There are 4 nested groupings, the coarsest first. Each group lies inside one group of the grouping before and may be the whole of it. The rows also spread widely along 13 directions, which tell nothing about the answers.
Known rows, each followed by its group in each grouping:
[-1.82  0.08  0.44  0.53 -0.17 -0.88 -0.44 -0.45  0.32  1.82 -3.84  0.63
  2.73  1.72  1.16 -1.33 -0.93 -0.20 -1.64  0.18 -1.95  1.51  2.67 -0.03
  0.30  1.65 -1.07 -1.76 -1.74  2.89  1.31  0.52 -1.37 -0.09 -0.36 -3.32
  1.23  0.37 -0.47] => niz Larim J787 kode
[-1.70 -0.56  1.01  1.53  0.69  0.02 -0.41  0.32 -2.48  0.56 -2.22 -0.42
  0.25  0.73  1.88 -0.42  1.90 -0.73  0.63 -1.39 -2.74 -1.02  1.32  0.67
 -0.97  0.31  0.24  0.87  0.27  0.17 -1.14  1.09 -1.34 -0.81  0.45 -0.30
 -2.59  0.48 -1.76] => niz guz J807 Fuv
[-0.52  1.97 -0.79 -2.15  0.63  0.30 -2.11 -2.28  0.37  0.23 -0.11  0.09
 -0.42 -0.36 -1.10 -0.27  2.29  1.66  0.46 -0.80 -1.34  0.45  0.45  2.28
 -1.38 -1.62  1.19  0.73  0.70 -0.35  1.42 -0.54 -0.68  0.88  4.14  1.29
 -2.41 -0.05 -0.56] => niz guz J574 fufik
[ 0.57  0.59 -0.23 -1.04  0.18 -2.68  1.33  1.54 -2.19  0.17 -1.80 -0.65
 -0.22  0.81 -1.94 -0.33  0.35 -0.56 -2.08  2.45  1.33 -1.68  0.55 -1.48
 -0.83 -1.26  0.62  0.86  0.97  0.61 -0.38  1.08 -1.16  0.49 -1.94 -1.14
  0.23 -1.68  0.84] => pef Figig J552 subop
[ 0.12 -1.01 -0.32 -1.71  0.86 -0.24 -1.39 -1.60  1.16  1.07 -3.19 -2.43
  0.47 -1.72 -1.85 -0.69  0.46 -0.95 -0.85  2.19  0.56  2.05  0.36  0.94
  3.20 -2.58 -0.41 -0.90 -2.37  0.64 -0.16 -0.31  3.89  1.52  0.77 -1.64
 -0.30  2.02  1.38] => pef puli J874 nefo
[ 0.91 -1.29 -0.06  0.83 -0.50  0.10  0.17  0.41 -3.00  1.68 -1.20 -1.66
  1.40 -1.66  0.45  1.45  2.59 -0.08 -0.87  0.93  2.67 -1.15  2.12  2.22
 -0.25 -1.58  0.56  1.25 -0.18 -0.28  0.58 -1.24 -1.39  2.41  0.17  0.23
 -0.71 -0.94 -1.92] => niz guz J807 gemo
[-0.97 -0.70  2.01  3.71 -0.29  0.65  0.19 -1.34 -0.67  1.11  4.15 -2.89
 -1.11 -3.33  2.50  1.53 -0.41 -2.28  3.54 -1.68  4.72 -0.48  1.80  1.24
  2.60 -0.11  0.48  1.14  0.54  0.04 -0.71 -1.18  3.04  1.98 -2.08  1.58
 -1.47  1.85  0.00] => niz guz J574 taba
[-0.88 -0.82  1.23 -0.25 -0.38 -2.15 -1.88 -0.41 -1.55 -0.49 -0.80  0.59
 -0.02 -1.53  0.41  0.58  0.74  0.41  0.60 -0.69  0.36 -0.72  0.91 -0.26
  0.02 -1.73  0.28  0.81 -0.47  1.38 -1.43 -1.12  0.30 -0.44  0.97 -0.97
  0.68 -0.01 -0.10] => pef Figig J552 pifem
[ 0.61 -1.31  3.01  4.16 -0.30 -1.90 -0.75  2.02 -4.36  1.06  0.81 -0.95
 -0.24 -1.62  4.94  0.82 -0.89 -0.88  1.61 -1.58 -0.90  0.80  1.64  0.80
 -1.21  1.19 -0.93  1.87 -1.19 -0.43 -1.56 -0.98 -0.28 -3.50 -3.39  3.81
 -2.28 -0.89  0.93] => pef puli J874 bakez
[-3.05  1.54  0.61  2.41  1.10 -2.25 -2.51 -1.78 -1.04  0.37 -0.89 -0.45
  0.17 -0.78  2.66 -1.73  0.11  1.25  2.52 -3.31 -3.29 -0.06  0.94  1.51
  0.83 -0.50  0.50  0.72 -0.30  0.35 -1.74  1.11  0.08 -1.71  1.18  0.31
 -3.11  2.15 -0.49] => niz guz J574 fufik
[-1.42  0.44  0.16  1.07  0.02 -2.02 -0.73  0.08 -0.20  1.19  1.71 -1.05
  0.38 -0.88  1.88 -0.50  0.49 -0.17  1.85 -0.75  0.71 -1.29  1.88  0.45
  0.56 -1.08  0.91 -0.22 -1.30  0.89  0.24 -0.36 -0.26  0.81  1.42  0.39
 -1.09  0.56 -1.26] => pef puli J874 nefo
[-0.18  0.11  1.70 -0.49  0.21 -1.25 -1.21  0.22 -1.97 -1.20 -0.78 -0.28
 -0.68 -0.68  0.26  0.86  0.86 -0.14  0.09 -0.55 -0.84 -1.02  0.25 -0.59
 -0.63 -0.60  0.14  0.98  1.44  0.25 -2.33  0.21  0.94 -1.41 -0.35 -0.27
 -0.90  0.31 -0.06] => pef Figig J552 subop
[ 1.71  1.69  0.70 -5.86 -0.70 -0.21 -1.33  2.21  2.86 -0.36  1.21  0.06
  0.92  2.37 -1.04  1.25  1.47  2.04 -1.08  3.41 -1.70 -0.36  0.64 -1.63
 -2.37  1.08 -1.01 -2.25  1.00  1.03  1.67 -0.17  0.20 -1.00  3.98  0.30
 -0.69 -2.38 -0.30] => pef Figig J552 subop
[ 1.82  0.21  1.79  2.56  0.03 -1.75 -2.04 -0.32 -1.49  1.08 -3.62 -4.07
  3.81 -1.72  2.32 -0.46  0.83 -0.87 -1.00  0.20 -3.03  0.94 -0.01  1.91
  2.45 -0.76 -1.11 -1.67 -1.75 -1.92 -2.39  0.81  1.05  0.94 -0.40 -1.41
  0.09  3.86 -4.50] => niz guz J807 Fuv
[ 1.86  1.65 -1.77  1.86  0.00 -4.03  1.29  0.60 -2.84  2.93 -0.90 -3.32
  0.88 -0.28  0.20 -1.01 -0.52 -0.28 -1.38  3.09  1.63  0.00  1.19  2.97
  0.85 -2.15 -0.32  1.52 -1.10 -0.92  1.15 -0.17 -1.71  2.32 -2.82  2.45
 -2.36 -0.65  0.90] => niz guz J574 taba
[ 2.60  3.30  0.91  0.34 -0.44 -2.18 -0.12 -1.30  1.13  0.77  1.58 -2.81
  0.85 -0.06 -0.76 -0.94 -1.19 -2.30 -0.79  1.26 -0.02  1.41 -1.18  0.26
  0.79 -0.38 -0.14 -1.29 -0.07 -1.55  1.00  0.45  0.34  2.88 -1.06  0.31
  1.28  2.00 -1.95] => niz guz J574 fufik
[-0.31  2.75  0.31  1.19  0.42 -3.36 -0.43  0.34 -0.58  0.62  0.07 -2.03
  1.09  0.44  1.23 -1.24 -0.58  0.68  0.49  0.01 -1.03 -0.70  0.62  0.05
  0.54  0.07  0.16 -0.14  0.80 -0.40 -0.67  1.82 -0.49 -0.14 -0.80  0.08
 -1.62  0.78 -0.86] => niz guz J807 Fuv
[ 1.10  0.04  2.00  0.76 -0.30 -1.08 -0.31 -0.30 -2.10  0.46 -0.46  0.29
 -0.90  0.01  1.02  0.29 -1.86 -2.40 -0.83 -0.09 -0.72  2.92  0.57  0.19
 -1.22  0.99 -1.32  1.12 -0.28  0.67  0.22 -1.28  0.34 -1.35 -3.52  1.64
  0.04 -0.10  2.30] => pef puli J874 nefo
[ 0.06 -0.71 -0.44  1.19  0.82  1.91  0.69 -1.53 -0.29  1.97 -2.15 -3.89
  1.24 -2.56 -0.98  0.39  0.98 -0.96 -0.82  1.22  3.97  0.43  2.01  2.08
  3.05 -1.36  0.99 -0.19 -0.15 -0.38  0.44  0.42  2.66  3.38 -1.22 -1.50
 -0.76  1.69 -0.34] => niz Larim J787 kode
[ 0.88  1.66  2.82 -1.00  0.79  0.51 -2.93 -1.99  1.07 -1.82  0.11 -2.21
 -0.76 -1.00 -0.04  0.27  0.69 -1.02  1.38 -1.34 -3.47  1.63 -2.15  0.15
  0.80  0.05 -0.38 -0.43  1.50 -2.00 -2.46  1.12  3.99 -1.05  1.36  0.53
 -1.76  3.31 -1.15] => niz guz J807 Fuv
[-0.19  1.41  1.57 -0.24  0.25 -0.93 -1.00 -0.80  0.12 -0.09  0.94 -0.04
 -1.62  1.15  0.43 -0.75 -0.39 -1.43  1.23 -0.58 -2.81  1.17 -0.73 -0.12
 -1.08  0.61 -0.57  0.51  0.19 -0.05  0.00  0.36  0.42 -1.21  0.25  1.80
 -1.99  0.28  0.89] => niz guz J574 taba
[-0.18  0.95  1.36 -0.16 -0.34 -2.04 -1.18 -2.04 -2.37 -0.85 -1.45  1.83
 -1.36  1.53 -0.38 -0.67  0.29 -2.72 -0.76 -1.51 -3.92  0.66 -0.77  0.91
 -2.33 -0.82 -0.36  1.52 -0.28  0.65 -0.35 -0.66 -2.13 -0.02  0.26  0.14
  0.14  0.76 -0.96] => niz Larim J787 kode
[-1.22  0.40  1.37  1.09  0.26 -0.40  0.00  0.44 -0.79  0.36  1.76 -1.37
 -0.69  0.18  1.86  0.44  0.84 -0.91  1.96 -0.77 -0.19 -1.71  1.22 -0.03
  0.04  0.63  0.11  0.60  1.20  0.19 -0.98  0.84  0.51 -0.28 -0.17  0.85
 -2.92  0.47 -0.88] => niz guz J574 fufik
[ 0.49  0.86  1.61  1.81 -1.27 -0.38 -0.81 -0.55  0.74  1.83  1.82 -1.67
  2.64 -0.63  2.95  0.63 -0.42 -0.94  0.71 -0.42  0.59  1.13  2.19  1.34
  0.68  1.30 -0.88 -1.74 -0.93  0.67  1.56 -1.52 -0.40  2.14  0.34 -0.14
  1.06  1.57 -3.02] => niz guz J807 Fuv
[ 0.72 -0.94  1.60 -0.04 -0.59 -1.65 -1.07  1.90 -1.28  0.99  0.15 -0.12
  0.66  0.30  2.11  0.16  0.96 -0.53  0.32  0.63 -1.83 -0.10  1.03 -0.17
 -1.58 -0.01 -0.64 -0.34 -2.28  0.44  0.30 -0.82 -1.19 -1.32  1.25  1.37
 -0.67 -1.41 -1.02] => pef puli J874 bakez
[ 0.45  0.29  1.12  1.27  0.78 -0.96 -1.25  0.66 -2.98  0.03 -1.35 -1.97
  0.74 -1.61  1.99  0.63  1.35  0.60  0.05 -1.10 -1.01 -0.78  1.15  1.18
 -0.32 -0.56  0.50  0.90  0.96 -1.27 -2.22  0.67  0.41 -1.29 -0.66  0.99
 -2.50  0.91 -1.40] => pef puli J874 nefo

New rows, each followed by its group in each grouping:
[ 2.19 -0.91  0.84  0.05 -0.62 -1.90  0.26  1.77 -4.13  0.54 -0.77 -1.75
  0.57 -0.31  1.28  1.90  1.81 -1.73 -1.58  1.71  0.24 -1.75  1.39  1.60
 -0.99 -1.43 -0.84  1.44  0.16 -0.38 -1.32 -1.24 -1.01  0.92 -1.44  1.29
 -1.57 -0.23 -1.88] => pef puli J874 nefo
[-0.18  0.20  2.35  0.11 -0.19  1.44  1.58 -0.33 -0.20 -0.04  0.29  0.52
 -1.15  1.30 -0.90  0.30 -0.70 -3.35 -0.68 -0.22  1.41  0.71  0.46 -2.58
 -1.32  2.41  0.14 -0.02  1.99  0.99  0.80  0.91 -0.04  0.49 -2.87 -1.54
  1.64 -0.63  0.51] => niz guz J574 taba
[ 0.25  0.19  1.61 -3.18 -0.67 -1.45 -0.26  1.41 -1.20 -1.03  0.57  1.39
 -1.63  2.53 -0.42  1.43  0.85 -0.69 -0.34  1.47 -1.28 -0.80  0.36 -1.23
 -2.60  0.81 -1.49  1.51  1.91  1.57 -0.20 -0.36 -0.60 -1.61  0.03  0.92
 -1.72 -2.43  1.45] => niz guz J807 Fuv
[-4.08 -1.32 -1.66  1.21 -0.01 -4.25  0.58 -0.31 -0.72  2.14  0.61 -0.11
 -1.36  0.40  0.15 -2.18  0.66 -1.36  2.77  0.76  1.72 -2.86  1.70  0.32
  2.09 -3.50  0.77  1.42 -3.44  3.14  0.66 -0.34 -1.17  2.31  1.67 -0.82
 -1.75 -0.57  1.02] => niz guz J807 gemo
[ 2.07  1.20  0.77 -1.99 -0.92 -1.66 -1.76  1.81  0.58  1.18 -0.24 -1.55
  3.29 -1.31  0.88  1.82 -0.49  4.45 -1.38  2.56  2.64  1.46  2.38  0.15
  0.30  1.27 -1.36 -0.85  0.92  0.61  1.18 -0.60  1.00 -1.33 -0.40  0.38
  0.09 -2.62  1.59] => niz guz J807 gemo
[-0.51 -3.03  1.43  2.69 -0.70 -2.12  0.47  1.42 -4.08  0.96 -1.42 -1.18
  0.12  0.02  2.36  0.20  2.20 -4.02  0.42  0.41 -1.69 -3.03  1.06  0.76
  0.21 -2.16 -0.48  0.75 -2.76  0.78 -2.31 -0.96 -1.56  1.45 -0.17 -0.69
 -0.72  1.33 -3.67] => pef Figig J552 subop
[-0.18  0.19 -0.71 -0.47  1.07  2.28 -0.57 -0.32 -0.10  1.74 -3.27 -2.35
  2.02 -1.01  0.17  0.21  1.52  1.58 -1.27  1.06  0.12  1.08  2.60  2.07
  0.58 -0.06  0.47 -0.98  0.38  0.08  0.83  0.18  1.14  0.66  0.93 -0.64
 -2.04  0.86 -0.21] => pef Figig J552 subop
[ 1.58 -0.23  1.34 -1.02 -0.10  0.12 -1.08 -1.12 -1.48 -0.62  1.61 -1.65
 -1.61 -2.26 -0.43  2.01  1.25 -1.83  0.41  0.14  1.76  0.13  0.04  1.46
  0.08 -1.96  0.14  1.56  0.93 -0.78 -0.92 -1.82  2.42  1.24 -0.07  1.95
 -1.31  1.01  0.01] => pef puli J874 nefo
[ 1.10 -0.31  2.21 -1.20 -0.48  0.88 -1.00  0.06 -0.84 -0.57  1.49 -1.18
 -0.85  0.18  1.06  2.17  2.15 -1.90  0.76  0.22 -1.54 -0.78  0.12  0.97
 -0.90  0.18 -1.13  0.60  1.26 -0.48 -1.17 -0.87  1.21  0.24  1.13  1.64
 -2.60  0.76 -1.83] => niz guz J574 fufik
[-0.01  1.83  1.37  1.34  0.13  1.80 -1.15 -1.57  1.48  1.47 -0.09 -2.38
  2.52 -0.66  2.44  0.43 -0.64 -0.04  0.13 -0.95 -0.64  2.39  2.19  1.70
  1.22  2.45 -0.86 -1.98  0.98  0.11  0.82  0.05  1.63  0.81 -0.47 -0.50
 -0.86  2.84 -1.67] => niz guz J574 fufik
[ 1.78 -0.12  1.33 -0.05 -0.56 -1.88  0.06  0.43 -1.46  0.53 -0.43 -0.15
 -0.82  1.09 -0.88 -0.99  0.69 -2.77 -0.78  1.21 -2.05  0.31 -1.25 -0.29
 -1.88 -1.03 -0.02  0.41 -2.30 -0.81  0.83  0.07 -1.85  0.47  0.29  1.13
  0.43 -1.29 -0.96] => niz Larim J787 kode
[-2.44  1.27 -0.22  0.12  1.32  0.62 -1.49 -2.14  0.51  0.15  0.46 -1.57
 -0.73 -0.97  0.32 -0.49  1.79  0.56  2.49 -1.91 -0.49 -0.83  0.84  1.55
  0.99 -1.19  1.48  0.53  1.10 -0.08 -0.51  0.87  1.50  0.79  2.78  0.17
 -3.44  1.97 -0.83] => niz guz J807 gemo
[ 0.86  1.05  0.38 -0.38  0.59  0.97  0.38 -2.11 -2.17 -0.19 -2.61 -0.59
 -0.73  0.39 -2.03  0.14  0.98 -2.46 -2.26 -0.13 -0.62  0.87 -0.01  1.55
 -1.28 -0.62  0.60  1.35  1.69 -0.65  0.19  0.38 -0.50  1.79 -1.38 -0.48
 -0.49  1.05 -0.67] => niz Larim J787 kode
[-2.37 -1.79  1.50 -0.14  0.20  0.98 -0.11 -0.40  1.98  1.10  0.86  0.54
 -1.81  0.17 -0.54 -1.32  0.03 -1.82  2.53 -0.07  0.67  1.16  0.36 -2.21
  0.41  0.32  0.51 -0.40 -2.35  1.75  1.63  0.24  1.42 -0.31  1.47 -0.58
  0.08 -1.27  2.15] => niz guz J807 Fuv
[-2.25  1.08  1.13  0.27  0.73 -0.10 -0.92 -1.16  1.22 -0.17  2.67 -0.05
 -1.55 -0.48  0.63 -0.99  0.29 -1.05  2.86 -2.34 -0.02 -0.54  0.51 -1.12
 -0.32 -0.16  1.84 -0.28 -0.01  0.61  0.29  0.61  0.79 -0.07  2.09  0.24
 -0.83  0.82 -0.45] => pef puli J874 bakez
[ 2.04  0.31  0.39 -1.35 -0.50 -4.59  0.52  1.57 -1.48  0.43 -1.87 -2.16
  0.37  1.66 -1.16 -0.28 -0.03 -2.08 -2.16  4.21 -1.01 -1.16 -0.59 -0.22
  0.98 -1.72 -1.82  0.17 -1.23  0.31 -1.20  0.80  0.22  0.91 -1.81 -0.57
 -0.60 -0.22  0.02] => niz Larim J787 kode
[ 2.46  4.96  0.57 -1.98  1.85  0.95 -0.53 -0.41  2.24 -0.60 -0.85 -3.09
  0.73  1.03 -2.77 -1.84  1.10  0.64 -1.42  0.53 -2.78  0.74 -2.50 -1.50
 -1.39  0.99  2.07 -2.20  2.94 -4.11  0.40  4.53  0.50  0.14  1.44 -0.14
 -0.93  0.88 -2.41] => niz guz J574 taba
[ 0.11 -0.55  0.88 -0.36 -0.71 -1.16  0.30  1.19 -0.72  0.73  1.17 -1.10
  0.64  0.66  1.29  0.86  1.55 -2.40  0.09  0.97  0.20 -2.25  1.67 -0.11
 -0.22 -0.64 -0.23 -0.72 -0.74  1.04 -0.07 -0.68 -0.73  1.96  0.98 -0.60
 -0.28  0.62 -3.10] => pef puli J874 nefo
[ 1.82 -1.56  0.53  2.44  0.00 -1.86  0.07  2.61 -3.86  2.13 -3.11 -3.57
  2.67 -2.33  2.40  1.09  0.52  1.17 -1.41  2.33  1.57 -0.38  2.50  1.71
  1.31 -0.84 -0.80  0.58 -0.99 -0.65 -1.53 -0.24  0.44 -0.50 -3.04  0.64
 -1.59 -0.53 -0.06] => pef Figig J552 pifem
[ 0.08 -1.89  3.08  0.16  0.05  2.97 -0.49  1.68  0.46  0.03  0.17 -1.54
  1.08 -1.40  0.68  1.21  2.83 -0.22  1.14 -0.59  1.28 -1.30  0.74 -2.57
 -0.34  1.38  1.32 -1.48  0.42 -1.03 -0.65  1.56  1.25 -0.37  1.78 -1.70
  0.59 -0.94 -3.01] => niz guz J807 Fuv
[ 1.14 -2.24  1.69 -0.58 -0.85 -1.32 -0.87  1.72 -1.41  0.89 -0.30 -1.60
  0.41 -1.10  1.07  1.73  1.05 -0.10  0.31  2.36  1.19 -0.03  1.16  0.42
  0.87 -0.71 -1.74  0.76 -1.26  0.63 -0.77 -1.32  1.65 -0.52 -0.37  1.03
 -1.35 -1.42  0.98] => niz guz J807 Fuv
[ 1.25 -0.29  0.45  1.69  0.13 -1.24  0.53  1.28 -1.29  1.85 -1.62 -2.75
  1.86 -1.98  0.26 -0.22 -0.34  0.32 -1.06  1.77  2.78  0.33  1.45 -0.30
  1.17 -0.64  0.65 -0.55 -0.95 -0.49  0.17  0.49  0.43  0.77 -2.23 -0.69
  0.92 -0.53  0.10] => pef Figig J552 pifem
[ 1.85  0.80  1.02 -0.83 -0.38 -1.99  0.15  3.02  0.10  1.03  2.40 -3.16
  0.46 -0.25  1.96  1.78 -1.12  1.30  0.55  3.42  1.84 -0.19  1.79 -0.07
  0.72  0.99 -1.73 -0.16  0.97  0.31 -0.24 -0.32  2.52 -1.48 -2.06  2.83
 -3.07 -1.38  2.50] => pef Figig J552 pifem
[-0.56  1.30  1.24  1.16  1.57  3.21  1.53 -0.05 -1.19  0.25  0.60 -0.57
 -1.59 -0.27 -0.19  0.00 -0.06 -1.04  0.13 -1.89  2.00  0.81  1.35 -1.32
 -2.51  2.40  2.49  0.98  3.30 -0.94  1.15  1.86 -0.10 -1.02 -2.58  1.06
 -1.30 -1.16  1.32] => pef puli J874 bakez
[-0.80  1.37  1.21 -0.16  1.26  2.36 -1.30 -2.59  1.00 -0.68  0.27 -1.78
 -0.90 -1.94 -0.21  0.71 -0.12 -0.32  1.14 -1.64  0.72  1.58  0.65  0.60
  1.06  0.31  0.91 -0.07  2.60 -0.23 -0.78  0.26  3.86  0.21 -0.18 -0.20
 -1.46  2.87  0.75] => pef Figig J552 pifem
[ 2.29  0.99  0.63 -1.52 -0.98 -1.06 -1.43 -0.38  0.11  0.90 -0.73 -1.45
  2.31 -0.65 -0.04  1.26  0.42  0.76 -1.88  1.87  0.56  1.21  1.26  1.79
  0.11 -0.34 -1.08 -0.83 -0.39  0.17  1.16 -1.31  0.21  1.41  0.62 -0.02
  0.66 -0.10 -1.16] => niz Larim J787 kode
[ 0.92 -1.03  1.60  0.67 -0.67 -0.42  0.39  0.82 -0.07  1.12  2.70 -3.28
 -0.20 -1.95  1.01  1.91  0.18 -1.28  1.50  1.92  4.26 -0.85  1.32  0.16
  2.41 -0.33 -0.80  0.24  0.14  0.10 -0.59 -0.75  3.13  1.49 -1.62  1.07
 -1.29  0.01  0.61] => niz guz J574 taba
[-0.10 -2.22  0.65  1.33 -0.80 -2.67 -0.84  0.48 -0.21  2.43 -1.06 -1.36
  1.23 -1.70  0.71 -0.88 -0.22 -0.39  0.57  1.87  1.55  0.69  1.24  0.36
  2.23 -1.88 -0.59 -0.50 -4.96  1.24  0.83 -0.94  0.64  0.74  0.38 -0.42
  0.93 -1.08  0.78] => niz Larim J787 kode
[ 0.66  2.49  0.69 -0.79  0.06 -3.63 -0.77  0.00 -1.26 -0.15  1.61  0.57
 -2.07  1.55  0.46 -0.94 -1.54 -0.98  0.37  0.23 -2.50  1.30 -0.45  0.19
 -2.32 -0.20 -0.64  1.54  0.05  0.35  0.53 -0.47 -0.93 -1.93 -0.93  3.40
 -2.03 -0.96  2.49] => pef puli J874 bakez
[-0.60  0.17  1.24  1.85  0.56 -1.11 -0.41 -0.66 -1.47  0.35 -0.29 -0.55
 -1.21 -1.11  0.63 -0.83 -1.06 -1.10  0.97 -0.98 -0.09  1.19  0.25 -0.23
 -0.08 -0.34  0.57  1.05 -0.36  0.14 -0.53  0.07  0.72 -1.00 -1.77  0.82
 -0.54  0.38  1.69] => pef Figig J552 pifem
[-1.78  1.95  0.98  1.65  0.05 -1.52 -0.90 -0.24  0.43  0.74  0.49 -2.34
  2.47 -0.33  3.15  0.46 -0.89  0.97  1.09 -1.03  0.60 -0.79  2.81  0.47
  2.28  1.69 -0.67 -1.11  1.88  1.41 -1.19  1.03  1.44  0.19 -1.18 -1.71
 -1.36  2.50 -1.52] => niz guz J807 gemo
[ 1.22 -1.00  2.02  0.39 -0.61 -0.57 -1.20  0.47 -1.85  0.56 -2.17 -0.19
  1.18 -0.02  0.70  0.02  1.51 -1.15 -0.88  0.11 -2.22  0.81 -0.04  0.10
 -1.34 -0.12 -0.53 -0.11 -1.51 -0.51 -0.12 -0.38 -1.34 -0.20  0.69 -0.31
  0.81 -0.47 -2.15] => niz guz J807 Fuv
[-1.49  2.74 -0.21  1.59  0.80 -1.73  0.18 -1.18 -0.40  1.30 -1.95  0.37
  0.40  2.19  1.05 -2.62 -2.19 -1.16 -0.68 -0.91 -3.42  2.07  1.15  0.33
 -1.13  1.27 -0.04 -0.51 -0.16  1.40  1.30  0.88 -2.05 -0.44 -1.58 -0.51
 -0.48  1.45  0.63] => pef Figig J552 pifem
[-1.32  3.34 -0.21  0.29  1.64  0.42  1.22 -0.65 -2.56 -0.72 -0.21 -0.97
 -1.41  1.42 -0.26  0.29  1.14 -0.12 -0.28 -1.66 -0.12 -2.24  1.24  0.60
 -1.99  1.03  1.66  2.18  5.84 -0.75 -1.07  2.60 -1.23  0.07 -1.96  0.51
 -4.05  0.50 -0.47] => niz guz J574 taba
[ 1.49  1.28 -0.29 -0.70 -0.12 -0.39  0.58  1.18 -1.66  1.53 -0.77 -0.84
  1.06  0.93 -0.01  0.40  1.31  0.83 -1.75  1.64  0.19 -0.10  1.61  1.12
 -2.27  0.43  0.08  0.54  0.99 -0.48  1.83  0.14 -2.56  0.54 -0.21  1.39
 -1.61 -2.23 -0.50] => niz guz J574 fufik
[-1.42 -2.65  0.68  0.80 -0.50  0.16  1.96  0.66 -2.13  1.47 -0.97 -0.65
 -0.65  1.71  0.74  0.67  1.45 -4.48 -0.01  1.49  0.65 -1.86  2.00  0.27
  0.39 -0.29 -1.08  0.88 -0.77  2.39 -0.06 -0.61 -0.68  2.44 -1.27 -1.45
 -1.24  0.37 -1.06] => niz guz J807 gemo
[-0.09  0.39 -0.91 -1.16 -0.04 -0.86 -0.61  1.22 -0.30  1.94 -1.16 -2.55
  2.58 -0.46  1.34  1.40  1.24  3.02 -0.52  2.49  1.82 -0.66  3.54  2.19
  1.33 -0.13 -1.01 -0.13  0.82  1.15  0.57 -0.37  0.73  0.59  0.60  0.16
 -3.08 -0.77  0.36] => niz guz J807 Fuv
[-0.66  1.72  0.83  2.83 -0.07 -1.27 -0.02 -1.10 -0.82  0.89  2.69 -1.64
 -0.06 -2.12  1.80  0.15 -1.59 -0.43  1.63 -1.54  2.88  0.23  1.87  0.81
  0.78  0.00  1.08  0.54  0.91  0.33  0.22 -0.77  0.66  1.04 -2.02  1.03
 -0.23  1.26  0.32] => pef Figig J552 subop
